The groups are shells around one centre, one inside the other: the same stretched ball of 8 dimensions in 6 sizes.
In the rows, 128 means zero.
Some rows, each with its group after it:
[108  61 113 120 127 119 120 103 104 101 159 111  92] => J_579
[105  75  67 124 112  82 124 102 130  90 165  93 101] => J_547
[110  79 112 131 138  91 120 108 125  95 165 109  86] => J_786
[118  80 104 133 116  84 123 115 120  87 157 112 100] => J_587
[113  81 118 132 136  90 128 115 113 118 180 126 118] => J_786
[ 99  74 137 124 155  97 108 106 104 141 176 108  92] => J_89
[105  50 102 138 138 156 110  93  95 105 141 123 105] => J_587
[105  57 117 121 130 128 117 104  98 110 159 112  99] => J_645
[ 90  88  72 134 109  91 112  97 130 105 148  86  94] => J_587
[ 98  83  61 147 108 100 110  98 117 115 143 102 125] => J_89
[122  61 137 126 131  99 110 113  79 127 159 126 112] => J_89
[ 92  79  74 124 119  84 114  98 124 117 166  86 102] => J_587
[109  56 118 105 131 106 115  94  83 124 165 109  86] => J_579
[100  84  71 150 124 101 109  95 113 125 147 112 123] => J_89
[ 82  77 114 128 133 106  98 104 117 131 157  81  89] => J_547
[102  61 128 141 148 130 101 107  96 130 154 116 112] => J_645
[120  57  99 123 142 106 116  87  85 119 161 127 100] => J_587
[117  79  65 139 101  85 122 102 118  85 145 110 112] => J_547
[ 93  84 110 129 123 100 105  96 105 127 148 100  87] => J_587
[111  61 112 144 160 127 108  95  88 140 161 138 123] => J_89
[116  59 114 142 136 126 111 105  87 124 152 133 127] => J_579
[ 99  68  95 120 116  97 103  91  95 122 146  93  89] => J_645
[122  67  87 117 116  90 133  98  98 102 169 125 109] => J_579
[107  58 136 130 147 123 106 108  88 132 162 120 109] => J_645
[107  48 112 111 156 112 118  98 103 116 183 108  93] => J_89
[106  71  98 119 113  98 121 101  97 119 162 112 109] => J_579
[102  85 106 129 123 105 124 101 124  92 155 110  81] => J_786
[120  47 110 134 154 124 105  93  82 120 153 128 106] => J_587
[ 90  69 114 129 143 127 103  90  92 147 156 111 101] => J_645
[130  64 108 122 138  76 125 111 111  92 176 118  99] => J_89
[120  74 100 121 118  74 120 102  95 115 163 117 104] => J_645
[110  83 111 148 128 113 117 109 113 104 147 126 109] => J_587
[133  75 110 130 116  95 139 110  96  96 164 148 119] => J_786
[ 98  73  95 117 107 103 117 100 114  97 151  92  83] => J_547
[108  40 133 128 161 138  92  93  67 147 153 121 104] => J_547
[ 98  77  80 149 127 120 107  92 104 129 143 117 122] => J_547
[102  54 110 124 130 113 102 105  96 122 155  97 105] => J_579
[ 84  75 116 127 140 124 107  93  98 149 161 107 100] => J_786
[116  70 131 119 139  85 126 118 111 109 183 115 100] => J_89
[125  59 102 113 126 101 130  96  95  93 165 125  90] => J_579
[ 96  63 123 140 153 135 101 102 104 127 154 112 102] => J_645
[124  39 113 127 148 125 104  92  67 127 152 131 111] => J_587
[ 92  42 107 113 135 133  99  92  81 141 158  94 103] => J_547
[126  56 122 123 151 101 127 111 103 103 182 129 107] => J_786
[ 97  75 105 115 131  79 110 101 122 108 166  82  71] => J_89
[120  66 124 140 139 137 122  96  87 107 146 149 103] => J_89
[129  42 132 122 154 133 117  94  74 110 158 143  93] => J_786
[121  59  89 134 135 116 123  97 105  92 156 128 107] => J_579
[ 86  85  93 128 118  96 107  98 115 129 155  90  98] => J_645
[107  69  76 129 108 116 119  87  94 110 143 118 108] => J_587
[106  63  95 109 120 107 127  92  95 116 169 114  99] => J_587
[ 80  50 115 127 157 137  84  90  89 158 155  87  98] => J_786
[106  47 100 117 140 116 105  89  79 139 163 109 109] => J_579
[113  60 110 114 142 116 126  89  93 111 169 127  87] => J_547
[ 87  75 114 122 119 108 102 100 102 131 149  89  88] => J_786
[114  81  73 137 106  91 125 102 116  94 151 116 114] => J_579
[ 93  56 113 122 143 114 103 104  94 149 173  99 118] => J_547
[117  39 111 118 139 135 111  88  63 131 155 132 111] => J_645
[ 78  63 108 126 148 136 100  91 108 139 159  91  92] => J_547
[111  49 115 136 159 153 111  85  79 130 153 142 109] => J_89
[ 87  63 120 124 146 124  98  96 104 131 156  92  84] => J_645
[ 97  70  77 122 109  98 105  86 103 112 140  89  86] => J_547
[108  66  87 138 129 131 122  93  99 112 153 132 119] => J_645
[ 84  65 126 128 156 134 102  97 106 138 163 101  90] => J_786
[110  48 118 134 155 135 106 102 101 109 157 116  99] => J_587
[ 97  54 111 130 134 128  98  98  77 152 153 110 124] => J_786
[111  50  86 122 121 117 110  93  97  98 146 102  94] => J_579
[116  65 126 127 147 100 108  96  80 139 162 128 103] => J_547
[111  75  84 141 122 101 110  91  94 123 144 122 115] => J_547
[119  60 104 133 139 127 133 106 114  85 167 132 108] => J_89
[116  59 110 119 142  90 116 104 102 113 174 110  99] => J_579
[108  75 105 123 125 105 130 102 105 115 170 124 109] => J_645
[105  63  99 117 115  87 111 110 102 121 167  92 112] => J_786
[100  71 114 124 135 114 118 100  95 138 170 120 113] => J_587
[108  75  88 138 130 109 124 103 127  90 159 114 103] => J_645
[131  60 118 133 142 103 132 120 106  96 178 138 124] => J_89
[120  41 114 101 129 101 115  98  69 129 172 114 107] => J_786
[111  61 129 123 139 113 116 110  96 120 168 119 104] => J_579

New rows, each followed by its group:
[108  69 124 138 151 130 121 104 111 106 162 130  99] => J_89
[ 85  73  96 131 143 132 110  82 104 136 156 111  95] => J_89
[102  76  82 120 120  75 116 101 117 113 169  91 100] => J_645
[110  50  99 130 124 129 102  94  82 117 138 112 108] => J_579
[126  52  72 134 120 117 124  97 107  74 147 122 110] => J_786
[ 86  81  94 130 129 118 121 100 131 108 163  98  93] => J_89
[105  77 109 136 140 119 116  91 104 115 151 125  90] => J_547
[ 98  68  82 129 122 104 116 104 111 125 168 102 126] => J_547
[127  76  94 143 133  98 130 104 107 101 163 142 122] => J_547
[111  60 130 134 146 125 105  97  74 144 154 133 113] => J_587
[107  92  84 145 105  89 116 104 119 100 141 111 108] => J_547
[100  57 101 123 139 123 107  91 109 100 150  97  75] => J_547
[119  53 123 130 162 118 117 103  93 123 175 134 113] => J_547
[115  68  97 120 112  98 131 109 116  84 164 110  99] => J_587
[125  84  91 141 111  95 135 110 121  75 152 132 109] => J_547
[122  42 104 130 143 136 117  94  77 117 157 139 121] => J_579
[106  77 105 133 132 105 110  92 101 116 147 116  89] => J_645
[118  86 115 137 126  90 129 113 110 109 167 133 114] => J_547
[111  53 123 115 132 124 119  99  77 129 165 127 109] => J_587
[117  67 122 136 144 102 106 103  95 119 154 122  98] => J_587
[133  57  97 125 115 118 135  99  88  85 152 144 110] => J_587
[106  75  83 136 113 104 110  94 113  92 135 102  88] => J_587
[103  52 103 130 137 134 100  87  90 115 139 109  88] => J_579
[120  51 102 127 129 103 109 103  73 138 162 125 135] => J_89
[100  81 113 132 136  96 107  97  98 142 160 113 104] => J_587
[112  80  76 129 112  80 119  94 106 110 153 110 105] => J_587
[ 96  92  86 152 133  98 112 103 136 106 152 104 103] => J_89
[117  64  87 134 125 119 129  99 102 103 160 133 123] => J_579
[ 93  51 102 144 150 139  88  97  98 134 144  98 111] => J_547
[121  33 117 123 146 140 100  85  65 116 140 126  90] => J_89
[ 98  62  84 126 146 115 114  88 117 108 164 101  89] => J_89
[ 93  46 129 123 157 127  87  97  88 142 155  91  88] => J_786
[100  67 115 132 153 108 110 105 101 146 177 115 120] => J_547
[117  79 113 123 128  87 134 113 119  95 176 121  99] => J_547
[121  44 117 111 131 121 117  92  65 125 159 131 104] => J_645
[132  67 122 129 123  96 124 110  88 103 156 138 109] => J_587
[120  46 113 117 136 107 107  95  71 129 159 120 107] => J_579
[112  65  84 132 115  95 115 110 118  91 155  98 110] => J_587
[ 95  46 119 130 143 149  93  93  74 148 146 112 113] => J_547
[122  41 102 128 145 125 107  92  81 112 151 124 105] => J_645
[ 96  52  93 117 138 126 111  89  93 133 166 105 107] => J_645
[108  72 105 139 149  95 107 101 105 131 165 115 111] => J_547
[111  56  80 109 116 101 122  89  98 101 161 104  93] => J_645
[ 87  61 106 131 155 136 101  89 113 121 154  97  82] => J_89
[123  78 128 125 127  89 123 107 101  99 158 127  85] => J_89
[121  57  92 137 136 116 113  94 102  90 144 121  96] => J_547
[117  40 104 116 121 126 106  91  70 114 142 115  99] => J_547
[ 98  85  89 125 113  63 108 108 122 117 162  80  98] => J_89
[101  62  91 139 135 130 108  91  87 141 153 123 129] => J_547
[120  59 109 145 136 108 107 113  96 118 155 123 131] => J_547
[117  36 104 121 128 141 109  92  74 109 143 120 105] => J_587
[132  47 104 137 137 129 117  97  86  92 145 140 109] => J_587
[120  77  76 130 111  89 129  93  98 107 156 129 116] => J_547
[126  51  84 126 118 102 121 102  90 102 158 122 123] => J_645
[128  65  98 155 129 125 123 110  98 101 149 149 141] => J_89
[130  75  86 143 112  92 129 109  99 102 155 140 136] => J_786
[126  52  95 107 121  99 130  94  89  95 166 122  95] => J_645
[125  76  86 130  96  93 125  97  93  92 138 127 105] => J_89
[ 89  72 105 130 136  98  99 106 121 123 160  81  93] => J_587
[103  66  93 122 132  90 104  92  95 134 160  99 100] => J_645
[ 99  72  92 131 112 114 114 102 115  99 145  99  97] => J_579
[113  56 115 131 155 113 107  97  85 139 166 125 114] => J_645
[105  60  96 134 134 138 115  90 102 102 145 119  95] => J_579
[113  73 116 128 136  84 115 112 106 120 172 112 108] => J_579
[125  53  87 122 122  93 123 106 103  92 165 113 112] => J_645
[ 97  83  86 134 102 109 114  97 115  98 136 101  93] => J_547
